There are 6 hidden switches. A switch that is on adds its own fixed numbers to the row, and there is some noise. The rows also spread widely along 5 directions, which tell nothing about the answers.
Some rows, each with its switches (1 for on, 0 for off) after it:
[  6.8 -31.0   3.0 -50.0  11.3  40.5 -30.1  19.9  -0.9 -24.6  29.3 -15.6
  -0.9  -3.7  -7.0  -2.7 -10.0]
1 0 0 1 1 1
[ 12.3   1.5  -4.0 -24.2  -1.7  12.3  15.2  50.8 -22.5 -25.6  14.3  -5.9
 -22.0  10.9 -17.1 -23.1 -11.1]
0 1 1 1 0 0
[ 23.9 -21.6  13.0 -23.3  -8.5  13.5  17.6  44.0  -9.8 -23.2   5.1  -9.1
 -27.9   8.8   1.4  25.8  38.8]
0 0 1 0 1 0
[  3.9  -9.5   6.8   6.4  -0.4   7.6   7.1 -14.8  11.0   2.0  -5.0  19.3
 -24.9 -21.2 -11.8  12.4  -3.4]
1 0 0 1 0 1
[ 17.7 -35.1   4.3 -31.4 -14.0  36.7  10.6  23.2  -4.9 -13.6  11.4   2.6
 -11.2  -0.8  -7.7  10.9 -17.3]
1 1 0 1 0 1
[-17.6  -8.1 -19.7 -27.7  -0.8  -3.2  -8.5  37.6 -13.6  -9.6   6.8 -19.7
 -20.3  -0.3  -3.7   9.5  32.5]
0 0 0 1 1 0
[-17.4  15.2  -8.7   3.5 -12.5 -21.6  13.4  26.8 -11.3  12.4  -2.1 -14.4
 -18.4   4.0 -14.9   4.0   4.2]
0 0 0 0 0 0
[ -6.4  22.6  -2.2 -10.4 -17.3  12.3   9.1  27.2 -25.1 -28.9  37.3   3.2
  14.2  23.1 -18.9 -42.8  -6.1]
0 0 1 1 1 0
[ 15.0 -22.1   9.3 -38.0   2.0  24.3  -5.3  31.5  -0.8  -9.6   8.8 -16.4
 -16.7   0.2 -10.9   9.7 -21.9]
1 1 0 0 0 1
[-12.4 -10.3   0.7 -33.9 -34.0   8.0  15.9  39.6  -3.2 -12.5  22.3  -8.1
 -25.1  -5.1 -16.0   0.5  19.8]
1 0 1 1 1 1
[ 10.0  -2.9 -14.0 -38.0  23.5  -0.8 -25.8  41.6 -12.3 -24.2  13.6 -26.9
 -11.6  -2.7  -2.3 -16.8   5.7]
0 0 0 1 1 0
[  5.5 -40.2  18.4 -26.4  21.3  25.7  -6.0  20.1   7.3  -7.6  -8.3 -11.0
 -48.9 -16.6 -11.1  35.4  17.0]
1 0 1 0 0 1
[  1.9 -10.5  -6.1 -12.1   2.5  14.6   0.9   8.8 -10.7  -8.6   9.1   0.7
  -6.8  -1.1 -17.3  -2.5 -13.4]
1 0 0 1 0 0
[  1.1   4.4  -0.5 -11.2  16.7  11.3 -10.7  16.5 -10.7 -31.3   1.9   0.5
 -21.2   2.3 -12.3 -13.6  19.0]
0 0 1 1 1 0
[ -9.7  30.5 -18.3   2.0 -35.7 -25.0  26.7  28.9 -14.2  -2.4  16.5   1.2
  -4.7   5.0  -9.7 -16.1  15.4]
0 0 0 1 1 0
[  1.8   2.7   4.6  12.7 -30.8 -20.9  39.9  17.8   3.6  19.4  -4.4   4.4
 -26.7 -10.9  -1.6  19.3  17.1]
0 0 0 0 0 1

New rows, each followed by its switches (1 for on, 0 for off):
[-17.2 -30.3  -3.7 -19.9 -15.6  30.3   5.5  20.9 -12.5  -2.0  21.4  -7.2
  -1.0  -2.2 -11.4   2.0  -6.6]
0 0 0 1 0 1
[ -2.3  -6.0  14.3  -6.2  -4.6   1.8   8.2  25.1  -2.3  -4.7   6.9  -6.8
 -25.5  -6.8 -13.0  -2.1   1.4]
0 0 1 0 0 1
[ -5.6 -13.0  -2.8 -13.5   3.0   8.7  -6.5  19.4  -4.5  -3.2  10.8  -5.7
 -12.9  -9.3  -9.8  -9.7  -9.7]
0 0 0 1 0 1
[-32.9  26.0 -14.9 -33.4 -60.4 -16.6  22.3  77.3 -22.4  -7.1  50.0 -26.2
   6.8   9.0 -24.4 -47.8   1.1]
0 0 1 1 1 1
[ -8.6 -23.6   6.5 -28.1   3.9  32.7  -7.1  32.9 -17.4 -24.5   9.9 -16.0
 -17.8  15.5  -9.7  20.5  29.6]
0 0 1 0 1 0
[-48.7  27.9 -20.6 -16.1 -21.4 -24.2 -12.8  35.3 -16.1   7.0  17.0 -35.2
  -0.4  17.7 -33.5 -10.2   3.0]
1 0 0 0 1 0
[  8.6  -6.3 -10.0 -35.3 -19.9  -6.3  17.8  42.5  -5.3 -10.6  17.8  -9.6
 -18.8  -0.7  -4.0   9.0  18.4]
1 0 0 1 1 0
[  0.2 -29.3 -10.1 -32.5  -3.4  25.1   1.8  37.7 -14.0 -18.8  12.2 -11.5
 -10.3   6.9   3.9  18.5  23.7]
0 0 0 1 1 0
[ 13.2 -29.7  21.6  -9.8   8.1  44.9   5.9   2.0  -4.0 -23.7  11.5  17.9
 -14.4  -6.8  -6.9  -0.9  -8.0]
0 0 1 1 0 1
[  5.3 -25.4   0.8 -28.0  -5.6  27.4  10.3  33.0 -17.0 -29.9  15.0  -0.3
 -19.1   6.7  -3.5   3.5  29.8]
0 0 1 1 1 0
[ 39.4 -24.1  15.7 -22.1 -14.9  38.0  21.8  24.5  -7.6 -21.8  35.9   9.1
  23.0   4.7   1.9 -26.8 -40.4]
0 0 0 1 0 1
[  7.4 -24.5   9.6 -27.6   1.8  11.4 -10.4  28.9   1.2  -8.6   1.9 -21.9
 -24.0  -9.0   5.8  28.7  24.6]
0 0 0 0 1 1
[ -3.7 -19.5   9.3 -10.0  -7.6  26.0  15.5  29.1 -18.0 -11.3   7.1  -7.7
 -18.1  12.9 -14.9  15.8  13.7]
0 0 1 0 0 0
[ -8.2   1.8   8.7  -0.2 -16.7  18.2  10.7   3.0  -9.3 -14.2   5.5   5.4
 -13.6  17.9 -23.1  14.3  18.5]
1 0 1 0 1 0
[  7.9 -28.7  11.1 -15.7 -21.0  37.2  34.2   8.3  -3.8 -25.6   8.4  23.6
 -26.9   5.7  -6.4  30.3  34.8]
1 0 1 1 1 0
[-29.8 -22.2 -15.3 -11.1   3.7  31.4  -7.8   8.0 -17.6  -3.4   7.5  -5.6
  -8.3   9.0 -16.0   8.6   4.9]
0 0 0 1 0 0
[ -4.2  13.9   8.5  -8.0  -4.6 -20.1   5.2  24.5  -0.3   2.6   4.0 -12.6
 -30.0 -12.6 -25.0 -12.7  -8.3]
1 0 1 0 0 1
